The rows of a group lie close to one hidden flat surface of 10 dimensions, which may be shifted away from zero. Surfaces can cross.
Known rows, each followed by its group:
[ -3  -7 -12  -4  -5   4   2  -9 -12   5   9  15  -3   7  23  -6]
sosuf
[ -8   9  -3 -11  -7  10  16 -19  -2   4  -1 -21  14  -8 -11   7]
muti
[ 10  -7  -1  40   9   6  18  21 -10  11   3  -5   7  17 -12  14]
muti
[ -7   4   5 -11   5 -13 -33   9  10  16 -19  14  -8  20   3   8]
sosuf
[ -4  -9  -1  -8   9   0 -19  -7  13   8 -17   7  10  11  14  -2]
pako
[-18  13 -29  14  -2   9  15 -31 -13  -2  18  14  23  -3   5   8]
muti
[ -4  -4  19   8   5  10 -22  -5  13   7  11  -4  -1   8   4  -6]
pako
[  4   1   2  -7   9 -21  29  23  11 -42 -12 -26 -10 -17 -16   5]
pako
[  6  -8   1 -10   8 -19 -14  22  17   6 -35  -7   2  11  -4  10]
sosuf
[-13   2 -10  -1  -2 -26   5  11 -16 -13  -6   6  -5  14  -1  17]
sosuf
[-16  -5  20  -1   8   6  -9 -14  -6   7   0  12  -9  28  12   1]
sosuf
[  8   5   9  12  16  -5   2  15  -3 -11   7  14 -20  14  -1  -9]
moda
[  7   3 -17   9 -12   4  18 -11  13  11 -14 -21  17 -28 -19  21]
moda
[  8 -12   6  34  15  16 -22 -12 -14   1  -1  -3  36   6  -3   3]
muti
[-18   7  -4   4 -15  -9 -18 -17  -3  28 -21   7  14   4 -24  37]
sosuf
[  9 -25  -1  19   9   1 -13 -22   1  -1  -4  14  14 -10 -13   7]
muti
[-17  -7   1   8  -5 -19  -4  16  12 -11   5 -10 -14  -9   0  19]
sosuf
[ -1   2   6   9  -3 -10   2  22  12  11  20  -9 -19  11  -6  -1]
pako
[  0  -5   4  -6  -7 -28  24  22 -13  -6  -9  -1 -10  10 -31  10]
moda
[ 14 -11  -1  13   6 -14  11  14   4 -16  -7   3  -9 -13 -15   5]
pako
[  4  -2   0 -24 -11  -8 -17  12   1   6  14 -19  -5   2  13 -16]
pako
[ -6 -12  19 -11  -6 -15 -19   2  -8  -9  -4  -6 -16   0  -5   9]
sosuf
[-14   0  -1  -7   1  -5  20   1  -4   9   3  19 -14  27  12  -2]
moda
[  4 -15 -20  -2  10 -14   4  17  -1 -13  -7   0   7   7  19  -1]
muti
[ 4 -5 -5  4 -4 -2 10  7  6 11 -4  2 -7 -1 -3  6]
sosuf
[  6   9 -15 -33  -5  -8  33 -14 -17 -20  -9 -21   8 -12 -14  -4]
muti
[ 10  -3  -9 -31   7 -14 -22  -1 -11 -13 -18  -2  11   1   6 -12]
muti
[ 21 -13  16  17   2   5 -23   3  -6  29  -7  13  -8   5 -28   7]
muti
[ 20  -9 -23  15  -7 -18 -21  17   4   2   0  19  -9 -23   0   3]
moda
[  2   1   6  -5   8   2  -7  -9 -13   5 -15   4  10  20   1   1]
sosuf
[ -9  20  -3   6  -5  -4 -12   0   8  -4  -8 -21  22 -17 -24  21]
moda
[-19 -10  12  24   7  13   9 -10  23  -4  21  15 -24  -9   9   5]
pako
[ -4  -1  25  14   0   4   0  -5 -13 -13  14  -8   5  -1 -21   1]
moda
[ -7  11   9  -1  -6  -2 -16  -2  14   8   4   0 -11 -11 -16   7]
pako
[ 19 -15 -10   2  16  -6   0   1 -22 -13  -8  10  14  11   4 -11]
muti
[ -9  39 -13 -12  -2   1  19  -5  -3  -3   0  -8   3   4  -6   3]
moda
[ 14  -6  11   2   2  11   2 -12 -13   3   4   3   0   4  -4 -11]
pako
[  7   1   6   4   8  18  -7 -14  13   0   2  -7   0  -7  14  -8]
moda
[ -9  -7  10  -2  16   9  24  -8  16  -4 -10  -8   2  16  10   0]
pako
[-23  30   5  -5  14 -11 -20  11  16  -6   2  15 -17  16   2   3]
pako
[-10   8  14  21  12   9  12   4  28   1  11  -4 -20   2  -2   7]
moda
[-11  10   5 -15  -7   1  23 -14  -8  15 -16  -4  -2  16 -12  13]
sosuf
[  2 -26  30 -10  13   6   1 -12  -7  -8 -16 -15   1  19   6  -3]
sosuf
[ 23 -10  -6   4 -10  -6 -18  -1 -12  11  -3  -1  11 -10 -14  -2]
pako
[-13  15   4  -2   0   2  -8  -1   6   6   6  -5  -4   1  -9   7]
muti
[  2  25  14 -34  10  19  31 -15  -5  -8  -7 -23  -7  16   6 -20]
moda
[ -8  -2  -3  13  -3  -2  -4  -1   7  -6   3  -9  14 -11  -3  11]
moda
[ -1  -2 -14  19  -2   3  12  -9  -6  11   4   6  10  -2 -12  15]
muti

New rows. What belongs after each?
[ -8  -5  22 -10   4  -1  -4 -15  12 -35  26 -14 -22 -29 -11 -10]
muti
[ -6  -6  21  -2  -6  -3 -13  -6 -11 -12   8 -11 -10  -5  -8   6]
sosuf
[ -7 -19  -3  23  12   8   0  13   3  -7  14  -6   9  11  29  -2]
muti
[ 23  -5 -20  25   0  -6   1  19   1 -10  -2  -9  20 -24 -10   4]
sosuf
[  8  -8 -12   2 -10   1  14  -5  -8  12  -4  -6   7  -9 -11   8]
muti
[  4   7  18  -7  -2   4   8   7  -7   9   9  -6 -23   5 -15  -4]
muti
[ 14  -6  15   4   3   6 -26   5  -4  26 -11   4   0  12 -15   4]
muti
[  1   8  -1  -8 -13 -12  16  11  -8 -16  11 -14 -11 -17 -16   1]
moda
[ -3  12  -1  -7 -12  -7   0   5  -7 -11  12  -6  -6 -15  -8  -1]
moda
[ -1 -26  17 -10 -20   7   9 -13 -10  -5  14 -15  -1 -18  -3  -6]
moda
[ 21   0  11   8   8  -7  27  14  -9  -6  -4  -6 -12  11 -28  -2]
pako
[  5  19  10  -9  16   2  -7  18  10  -9  -7 -16   4   9   0 -11]
sosuf
[  6   6  12 -29   1  -4 -14   2 -10  -4  -7  -2  -8   8   3 -17]
moda
[  6  -1  -4  -3   1   3  11   7 -12  -3  -6 -21  15   5  -2   2]
muti
[-20  -1  27 -24 -18 -12   5 -16 -25 -13   6 -15 -23   0 -14  13]
sosuf
[  0   1  13 -21   0  -7 -19   8   9 -22   1  -9 -15 -17   4 -11]
pako
[ -8  19  -9   9  24  10  15  -2  10 -12  -4  -5  10  18  21  -2]
moda
[ 17  12   4  16  -2  19 -17 -15   3  13  16  13 -16 -17  -4  -7]
moda
[ -8  -5 -13   2  10 -15  20  17  19 -10 -12  -4   0   9   9   7]
pako
[ -2   6   9 -21  17 -13  -1   6   4  -3 -10   9 -20  22  -7  -7]
muti
[-13 -10 -25   7   4  -7   8  -1  20  -3 -14   6  15  -3  19  14]
pako
[  4   4   0 -14  -8   9  10 -10 -12  12  -1 -10   3   0  -9  -1]
muti
[ 24  -8  -1   8 -14 -12   1  11 -23 -11  11  -1 -12 -26 -22  -1]
sosuf
[ -4   5 -31 -13 -12  -7   9 -12 -14  12  15  34 -15   0  11  -5]
muti
[  4   0  32   1  17  20   4 -30  -4  -1  -5  -9   8   7 -25  -2]
muti
[  1 -30   4  -7   5  14  28 -18  16  11 -13   3  -6   6  16  -3]
pako
[ 20  10  -5  -3  22   7  -7   3  16  -4 -12  -1  -8   3  18 -13]
moda
[ -3 -10   2  15   6   6  45  -2   2   5  -9  -6   1  16  -7  15]
sosuf
[  5  -9  -6 -18  -8   3  12  -9  -5 -17   7 -12   1 -20  13 -12]
pako
[ -5   9  -9  -3   7 -19   5  24  10  -6  -2   7 -18  10   7   1]
moda
[-23   2   0  19   7   0  -8 -16  17 -21  20  -7   8 -21  -8  13]
muti
[ -6   5  13  21  -4  16   1 -15   2  -3  28   0  -6 -14  -8   0]
pako
[  1  27  12 -12  -1   0  -4  -3   3   5 -14 -15   3  -1 -28   8]
moda
[ -1   2   4  30   4   6 -17 -10   1  -4  11  13   5 -15 -14   8]
pako
[-13  22  14  -1   5  -5 -17  15  20 -10  14  -7 -23  -5  -3   0]
moda
[  0  -4  -2   1  -4   2  32  -5 -19  -6   8   1 -11   8   1  -2]
sosuf
[-13   0 -28   8 -17  -4  -6  -3   9   3   4  -6  19 -20  11  17]
sosuf
[  0   0  -8  -3 -11  -2 -23   7   1  14  -2 -11   9 -10  -2   8]
muti
[  5  20  -1  20  13   6 -24  11   8   5   6  11   8   3  -1  -4]
sosuf
[  0  -8   8 -28 -18  -2 -15   9  10   4  25 -13 -28 -10  19 -21]
pako
[ 13  20 -29 -12  18 -16 -26  19  25   7 -29  12  -3   9  22  -2]
moda
[-27   2  -1   4   4   5 -14 -26  20  -8  14   0   6 -13   2  10]
muti
[ 16 -23  13   5 -15  19  -9 -29 -14  18   6   8   5 -15  -8  -6]
moda
[  2  -8   0  -3   0  -8  21  -7 -20  -4 -17  -5   8  14 -10  13]
sosuf
[  4  24   7   1 -12   4  -5  -7 -14   4  24  -5  -6 -13 -24  -4]
pako
[ -5  -3  17 -10  25   2   8   3   7 -22 -11 -25   9  20   7  -6]
muti
[ 18   3 -33   2  -1 -34   6  32 -14  -7  -4   8   3   7  -3   0]
pako
[ 25 -19   3 -10  -3   2 -11   1 -12 -14  15   5 -20 -16  18 -28]
moda
[-25  -1  -7 -31 -10  -3   7 -21 -29 -29   6 -21  15   3  32  -3]
sosuf
[  0  -5 -21  -4 -17 -10   2   0  -4   6  -2   6   8 -12   3   8]
moda
[-29 -15 -12 -15 -17 -28  14  -5  -6  11 -13  11 -16  17   7  30]
sosuf
[  2  -5 -20   4  -7 -27  23  20 -21  -9  -4  12   4   8 -14   8]
moda
[ -9  10 -11  -9   8   4  -5 -18  -1   6 -14  18  12  10   9   1]
pako
[-27 -15   6 -30  -3 -18 -14  14  12  -9  -3  -5  -3  15  28  -5]
moda
[  2  11   0  -9   3  -6  16   5 -15 -12  -2  -6  -3  10  -4  -3]
sosuf
[-26  26  -2  15 -12   9 -19 -10  15  30  26  -5   9   6  -4  13]
pako
[-11  10  -2   5   2 -15  -4  15  -6   8  12  35 -25  23   0  -2]
moda
[  4 -21   9  -7  -5  -5 -14   1   0   4  -9  -1  -8  -1   3   3]
sosuf
[-19   3   8 -19  -6   4  13 -20  18  -3   7 -13 -14 -14  -8   5]
muti
[-28   4  -4 -14 -22   4  -3 -22   4  17   1  -7   2  -6   8  17]
sosuf
